There are 3 ways to turn a row about zero (a turn may also mirror it). The second row of each pair is the first, turned, with some noise. The first 27 pairs use one turn. New pairs use 2 turns, one after the other, and a turn may come again.
In the rows, zero is written as 128.
Some pairs, each with its turns in order after it:
[140  84 143 121 163 174 120 148]
[112 113 110 146 112 107  79 168] : X

[106 149  87 168 116 184 132 148]
[149 110 167  84 151 151  90 165] : B

[137  93  96 146 145 161 179  91]
[158 152 123  98  94 196 145 145] : B

[ 98 134 126 105 162 167 144 129]
[102 145 109 152 135 146 146  75] : K

[191 108  92 143  86  95 139 130]
[154 119  89  70 145  89 130  83] : X

[137 122 152 134 117 123 117 133]
[138 125 133 104 110 125 135 134] : K

[137 151 154 155 109 119 115 182]
[142  89 146 113 140  77 100 115] : B

[125 133 153 150 147 111 162 143]
[ 99 101 138 133 114 144 127  97] : X

[ 96 152 121  92 135 109 137  69]
[143 156 150 185 132 147 172 141] : K

[153 115 121 100 160 134 136  99]
[107 146  92 117 151 147 105 144] : X

[126 128 105 110 126 164 185 141]
[112 147 145 145 160 157  87  91] : K

[103 181 133 125 127 152 104 143]
[130 128 171 135 130 141 164 167] : X

[ 96 144 169 164 130  95 166 166]
[174 122 140 137  72 110  97  82] : K

[163 133 125 127 132 132 109 114]
[138 113 110 155 125 141 109 128] : B

[ 98 161 166 119 126 153 131 129]
[137 137 184 144 134 113 139 128] : B

[151  96 121 125 128 199 134 113]
[ 61 128 138 102 162 141 132 109] : K

[ 63 175 108 119 156  90 115  80]
[ 63 123 150 155 155 145 185 176] : B

[126 114 124 118  92 160 160 128]
[170 167 132 111 131 126 134 129] : B

[130 162 121 144 101 135 164 123]
[132 119 163 152 123 154 103 125] : K

[107 128 164 166 151 138  95 154]
[116 108 103 115  77  98 137 107] : K

[ 90 172 103 119 113 113 158 130]
[136 126 125 149 132 157 191 118] : X

[119 124 114  93 153 134 129 118]
[106 162 126 139 111 131 130 145] : B

[127 142 154 137  95 141  76 129]
[140 148 175 110 130  99 129 147] : X

[113 149 181 140  79 143 146 115]
[123 129 177 118  69 153 128 128] : K

[148  67 116 114 154 184 131 116]
[138 173 123 121  87 181  83 110] : B

[ 98 116  70 197 151 116 112 149]
[184  65 143 157 170 152 106 112] : X

[155 107 137 156  90 138 131  98]
[124 142 129 125 156  78 111 101] : X

New pairs, each followed by its turns in order:
[101 120 110  72 141  68 144 126]
[151 104 129 160 121 171 189  98] : B X

[ 98 140 128  85  82 102 114 122]
[112  84 139 129 132 195 137 107] : B X

[ 87 142 127 153 127 119 110 141]
[104 153 147 127 100 128 144 112] : B B

[ 32 155 118 118  83 120 163 154]
[212 146 106 138 125 159 150  58] : B K

[131 147 103 136 126 205 146 146]
[148 157 158 188 149 137 102 156] : K X

[136  81 140 142 133 138  94 137]
[ 88 163 108 133 129 105 147 146] : K B

[142 136 115 102 116  98  79 139]
[147 134 117 100 147 182 124 135] : X K

[146 121 147 107 152 106 127 185]
[128 143  80 161 118 140 109 163] : K B

[109 147 109 101 146 113  94 130]
[107 104 115 124 118 101 143 160] : X X

[178 103 125  88 108 118  98 103]
[154  99 134 118 198 128 129 126] : B X

[ 83 158 128 152  89 118 158 113]
[129 132 186 113 129  86 134 104] : K X

[140 171 136 110 143 164 119 115]
[142 149 108 138 113 127 114  84] : X K

[153 134 146 114 133 114 106 144]
[138 154 122 122  97 119 144 144] : X X

[151 179 150 130 138 132 118 110]
[142 101 127 100 121 133 129  80] : B B

[151 137 142 156 144  78  92  70]
[ 77 129 167 143 151  64 113 107] : B K

[127  70  91  97 143 140 132 130]
[116 106  87 119 157 146  82 155] : X B

[196 151 166 132  82 149 157 128]
[ 85 161 110 126 131  99 200 142] : X B

[109 147  95 129 100 119 104 135]
[117 103 132 105 157 112  98 128] : K B

[116 110  81 142 116 121 137 150]
[ 97 162 125 128 122 111 107 152] : B B

[163 112 151  91  89 126  85 129]
[138 172 145 122 111  78 100 166] : K B

[127 165 119  92 126 126 130 209]
[ 71 106  93 138 157 159 123 186] : K K

[ 77 105 133 156 134 168 131 208]
[155  95  90  86 148 122 118  53] : X B

[170 124 151 169  66 128 135  93]
[109 171 137 106 130 198 128  97] : X X

[147 132 124 112 136 137 168 146]
[149 135 128 119 125 145  97 151] : B K

[117 138 105 103 161 123  69 168]
[129 102 112 104  94  71 123 163] : X X

[114 144 136 116 109 146 109 112]
[146 136 157 102 138 117 124 137] : K B

[161 131  93 163 156 134 143  66]
[ 67 124 148 136  96 174 118 142] : X B

[ 89 200 110 177  78 155 117 107]
[ 43  89 129 134 108 152 102  78] : X X

[108  92 144 107 183 156 179 141]
[ 90 170 124 130 181 178 132 119] : K X

[100 131 123  90 102 122  78  82]
[104  85 158 157 165 173 123 132] : B X

[183 161 134 118  94  82 172 127]
[166 118 146 115 183 103  75 150] : B K

